The rows of a group lie close to one hidden flat surface of 7 dimensions, which passes through zero. Surfaces can cross.
(in the rows, 128 means zero)
Known rows, each followed by its group:
[166  87 143 101 134 152 148  90 153 142 211 149 106 106 125] | U
[108 125 131 114 121 123  49 142  99 148 152 125 141 142 110] | Z
[188  84 187 131 163 143 162 109 161 151 124  99 132 123 131] | K
[129 133 155 101  32  88  95 151 139  83 132 178  81  99  90] | S
[115 132 116 127 118 127 148  87 109 122 157  98 114 129 202] | F
[ 53 153 125 182 100 203 158 196 128 110 114 130 137 100 169] | F
[145 114 147 124 100  89 135 118 122 120  94 112 134 163 119] | K
[119  91 156 132 117 155 129 119 104 125 134 101 133 132 155] | Q
[110 161 103 159 178 111 111 159 165  99 140 135 167 136  91] | U
[112 100  80 134 133 182 167 178 100 144 162 111 168  97 144] | K
[125 145  86 107 164 123 133  46 103 108 109 159 106 151 131] | Q
[ 56 152 101 116  39  98 116 168  89 110  92 163 141 144  82] | K
[102 125 108 115  55  71 113 146  85 104 120 101 145 150 130] | K
[129 100 146 136  58 152 226 148 128 128  86 136 130 142 127] | S
[ 78 148 199 116  81 124 121  92 150 152 123 163  89 113 128] | Z
[156 107 141 128 140 134 154 133 146 125 115 135 130 112 110] | S
[114 107 140 121 125 170  85 120 114 121 211 129 106  96 164] | Z
[155 119 127 136 184 153 115 131 144 145 173 104 133  99 152] | K
[132 145 168 147 144 161 122 125 170 125 136 144  91  95 146] | P
[103 225 109 176 148 124 147 164 203 160 141 146 125 147 136] | F
[164  91 122 106 133 124  81 107 101 124 176 103 110 121 159] | Z
[124 135  81 142 124 133 150 172  98 168  82 111 176 198 106] | S
[ 66 161 109 146 112 113 132 104 124 112 172 117 137 134 176] | P
[ 65 132  89 110  33  84 100 176  71 110 133 120 156 125 114] | K
[131 140 122 142 140 139 144 166 147 153 103 144 149 146  86] | K
[188  61 119 102 115 125 151  98  90  88 156  84 106  98 186] | S
[175  76 146  81 105 142 154  81 118 169 181 138  97 114 133] | U
[152 149 179 130 141 103 105 102 173 131  96 156 101 154  91] | K
[144 106 140 101 114  98 106 149 129 121 140 126 135  88  97] | F
[184 106 126 128 114 135 161 123 140  94 154 119  92  96 170] | S
[130  92 119 115 125 105 112 110 103  81 165 103 140 112 146] | U
[113 168 104 153 149  90 142 176 192  64 156 138 144  44 114] | Q
[ 80 195  89 157 108 130 197 150 141 181 113 119 147 161 162] | F
[170  70 170 113 103 135 111 185 126 163 161  84 142  89 126] | Q
[ 93 138 160 132  88 131 151 118 151 104 161 131 103  81 163] | Q
[140 147  94 153 175 159 121 140 145 124 171 116 129 129 165] | Z
[ 87 135 166 147 124 154 126 128 125 101  87 126 112  92 160] | U
[154 113 139 131 178 157 113  90 137 119 166 120 105 111 165] | P
[ 76 111 120 101  71  80 125 119  79 107 136 102 153 111 136] | P
[ 79 172 123 174 167 149 169  97 147 143 141  95 142 152 203] | S
[181  74 134 102 130 126 160 110 116 110 119 120 121 105 125] | Z
[113 126 145 113 164 121 135 108 167 128 154 166 149  90  61] | U
[118 118 156 131 132 104  60 111 120  84 134 115 125 132 126] | P
[141  65 123  82 171 116 106 132  88 140 128 101 175  71  85] | P
[127 167 111  85  80  79 127 106 135 149 112 175  89 126  94] | Q
[ 45 146 105 119  51  74 143 134  93 113 131 115 165 135 133] | P
[ 83 165 121 186 161 145 149 149 163  71 134 122 151 122 154] | Q
[ 69 125 133 125 161 135 115 137 100 148  80 132 179 118  82] | Z
[167 126 100 122 156  85  75 120 124  95 175  86 124 119 164] | F
[131 110 126 123 180 174 131  72  99 145  84 159 124 177 105] | Q
[123 154 104 126 120 102 148 196 153 171 133 116 163  88 104] | F
[152 146 121 149  83 113 128 124 128 101 111 123  92 189 164] | P
[176  85 141 132 230 192 113 130 150 129 141 132 135  78 110] | U
[111 181  95 141 110  97 127 120 130 123 129 126 114 164 155] | Q
[182 140  89 124 141 149  93 146 134 131 171 138  82 119 155] | S
[ 59 147 113 101  61 101  64 116  73 134 146 134 121 145 137] | S
[147 116 159 128 153 164 171 116 164 136 117 156 111  97 112] | Z
[199 127  95 118 179 143 120 154 121 200  89 118 135 169 101] | U
[ 83 116 115 130 104 120 117  67  95  95 167 153 151 215 103] | P
[132 107 135 136 136 165 209 158 153 117  81 169 145  96  73] | Z
[155 101 106 153 193 185 100 140  98 108  99 119 146 163 126] | F
[119 134 175 125 134 160 149 129 181 152 137 178 110  86  90] | F
[ 88 157 154 137 102 135 149 113 153 132 134 151 106 117 139] | U

New rows, each followed by its group:
[ 90 179  79 165 116 137 151 168 134 128 137 124 143 153 156] | K
[142  97 118  88 136  94 119 100  92 140 115 111 143 116 110] | U
[ 74 110 144 101 132 154  93  87  84 158 146 130 129 113 136] | S
[138 111 177 126 154 175 130  95 155 128 135 166  98 102 111] | F
[100  83 129 108  74 108 123  84  47  88 104  98 139 163 157] | Q
[104 161 144 144  78 141 171 132 150 131 118 156  98 136 144] | P
[110 132 111 133 121 151 172  83 124 130 170 125 113 128 180] | P
[126  88 166 100  96 122 155  62 107 104 143 115  93  84 178] | Z
[106 127 149 104 109 104  55  81  94 136 178  96  99 131 186] | Z
[133 147 127 172 155 164 116 183 140 175  90 122 161 209 103] | Q
[ 47 186 155 141  97 106 118 113 139 146 108 140 124 141 140] | Z
[ 81 122 122 151 109 181 192 142 134  90 146 148 132  79 147] | Z
[ 81 104 156  97  61 105 141 110  97 108 139 117 123  76 149] | P
[154 119 116  89 168 102 122 110 113 184  92 131 146 130  80] | U
[156 141 100 124  98  42  93 173 126  84  95 117 147 157  85] | S
[132 162 147 164 170 152 100 121 174 120 137 158 112 165 116] | P
[112 102 124  85 143  80 129  52 117 104 192 120 140  83 133] | U
[165 170 115 128 125 151 160 117 153 221 128 144  90 174 147] | U
[141 136 171 120  67 129  74 118 152 143 192 154  70 141 143] | Z
[114 128  96 134 116 120 128 161 107 114 151  85 143 101 174] | F
[179  95  72 135 124 139 136 168 113  92 164 114 140 135 135] | Z
[ 98 134 119 132 167 114  89 104 120 107 172 101 146 111 154] | P
[ 75 167 137 136 136  98 127 145 156 128  90 165 159 123  59] | U
[156 126 136 129 104 137 130 180 153 142 113 175 127 146  56] | Z
[ 67 125 150 119 108 128 127 114 127 126 147 146 148  99 103] | P
[174 105 156  83 133  89  42  98 104 168 131 109 112 153 106] | Z
[ 90 134 159 131 130 153 128 127 141 142 125 157 123 104 107] | Z
[149  98 133 102 148 120  83 101 108 118 154 112 115  95 136] | K
[161 127  65 130 173 117 118 128 107 138 138 107 162 189 128] | P
[ 90 123 138 135 110 178 188 101 107 154  94 144 126 152 142] | F
[132 130 102 125 111  91 119 140 127 110 153 122 148 155 107] | U
[ 75 179 131 144 154 117 137  99 159 118 134 135 128 101 144] | U
[183 156 105 141  82  87 123 174 152 131 119 140 114 196 103] | Z
[155 162  85 162 200 148 115 174 155 148 142 109 149 130 139] | F
[187 137 134 124 170 123 121 136 160 163 106 144 123 146  86] | Z
[161 107 112 110  71 112 130 129  99 135 148 114 118 169 145] | U
[107 113 157 133 132 174 141 146 146 119 157 135 116  48 145] | F
[ 74 183 146 135 166  97  96  97 134 170  85 112 137 150 135] | Z
[180 122 153 148 203 151 138 105 173 150 158  97 120 122 167] | K
[203  42 112  95 131 117 171 119  91  90 109 103 137 100 122] | Z
[142 112 163 151 186 202 126 147 154 125 113 145 120  83 123] | U
[165  89  96 111 147 105  91 136  84 101 143  79 147 116 143] | F
[163  56 150  93 141 149 114 113  91 137 121 114 139 111 104] | Q
[ 82 125  90 144  77 130 139 181  73 105 106  90 160 127 163] | F
[170  60 144  69 110 123 142  75 109 148 173 134 117 103 113] | U
[ 77 129 179 115 113 112 168 106 132 141  47 151 141 111  82] | Z
[114 147 124 144 152 133 107 145  99 130  45 100 130 128 155] | U
[106 142 104 163 117 138  98 145 102  75 111 112 129 170 163] | F
[ 86 129 120 127 106 114 133 157 106 125  88 134 163 136  85] | Z
[ 72 128 136 129  33 124 142 142 112  91 145 144 122 120 140] | Z
[ 80 138 164 112 105 149 106  91 140 110 163 172  80  67 140] | K
[119 115 129 126 182 167 130  98 139 141 165 146 143 113 112] | P
[146  92 158 136  91 181 144 120 112 110 150 110  79 109 200] | U
[ 92 132 178  99  81  96  60  82 107 150 149 122  98 134 146] | Z
[154 106 151 160 207 209 115 155 155 108 125 130 123  83 136] | U
[130 122 125 133 135 127 105 165 135 109 150 114 130  86 134] | F
[137 135  97 124 170  98 130  98 169 113 225 140 153 127 102] | U
[146 111 175 149 138 180 125 166 160 171 159 107 129 111 149] | Q
[120 171 140 143  92 150 159 134 165 172 129 163  95 153 135] | U
[174  69 141  96 145 113 174 103 112 122  77 119 139 102  94] | Z
[124 150 166 149 122 132  93 153 173 110  90 196 116 166  43] | F
[130  84 120 112 130 169 160 153 107 144 115 143 154 102  90] | K
[144 117 111 126 214 152 137 105 143  99 118 153 138  89  90] | Q
[117 136 135 161 146 166 131 130 131 143 128 113 136 165 158] | Q
[137 179 125 133 165  88  35 163 167 151 148 134 126 134  92] | K
[ 73 120 134 120 106  90  80 120 101 101 129 147 175 174  61] | P
[ 70 124 147 129  57 137 157 112 108  95 153 116 106  88 197] | F
[154 137 111 142 168 147 111 155 116 146  76 108 131 144 141] | U
[117  81 169 103 136 160 144 110 115 126  81 177 134 111  53] | Q
[127 153  92 136 138 123 156 136 128 140 145  95 125 108 188] | P
[ 66  77 192 145  98 186 156  89  96  97 104 131 133 140 147] | Q
[187 100 101 124 135 148 148 160 115 146 110 122 134 147 113] | S
[103 138 159 126  53 133 154 148 147 148 109 176 114 144  81] | U
[140  94  94 125 119 142 130 172  98 107 133 127 161 123  99] | Z
[ 91 116 109 117 138 130  70 131  78 128 154 103 155 125 140] | Z
[181 167  79 153 151 138 164 175 155 169 101 123 122 160 143] | P
[132 140  91 121 160  80  58 111 101 107 149  87 139 142 150] | S
[164 105 154  95 175 106 112  93 121 159  92 113 131 123 108] | Z
[123 108  90  90 137  83 135  52  86  52 145 123 110  75 157] | Q
[125 171  62 156 185  99 125 126 137  75 129 115 150 133 142] | Q
[156 124 115 119 147 116 113 163 132 155 102 139 147 143  73] | Q
[ 82 180 108 147 130 153 120 161 150 142 163 153 125 108 133] | K
[ 95 183 143 146  92 104 139  88 148  97 105 158  86 166 153] | K
[157 127  96 126 178  57  75 117 110  88 133  68 159 143 141] | S
[122 163 145 145 138 138 141 103 162 145 120 158 109 163 121] | F
[ 82 130 147 122 136 152  77 128 113 147 158 138 134 113 120] | Z
[150 121 106 123 151 117 120 155 125 143 131 108 150 111 119] | F
[111 157 145 127  96  46  89 105 147  48 152 113 107 105 153] | S
[140  65 147  96 105 118 122 111  90 101 152  93 131  83 152] | Q
[ 94 139 160 121 111 175 118 131 144 163 136 186 103 105  93] | S
[ 93  97 158  89 147 104 124  83 110 109 110 138 150  64  86] | U
[160  91 148 115 161 142 101 109 120 116 138 119 123 105 129] | P
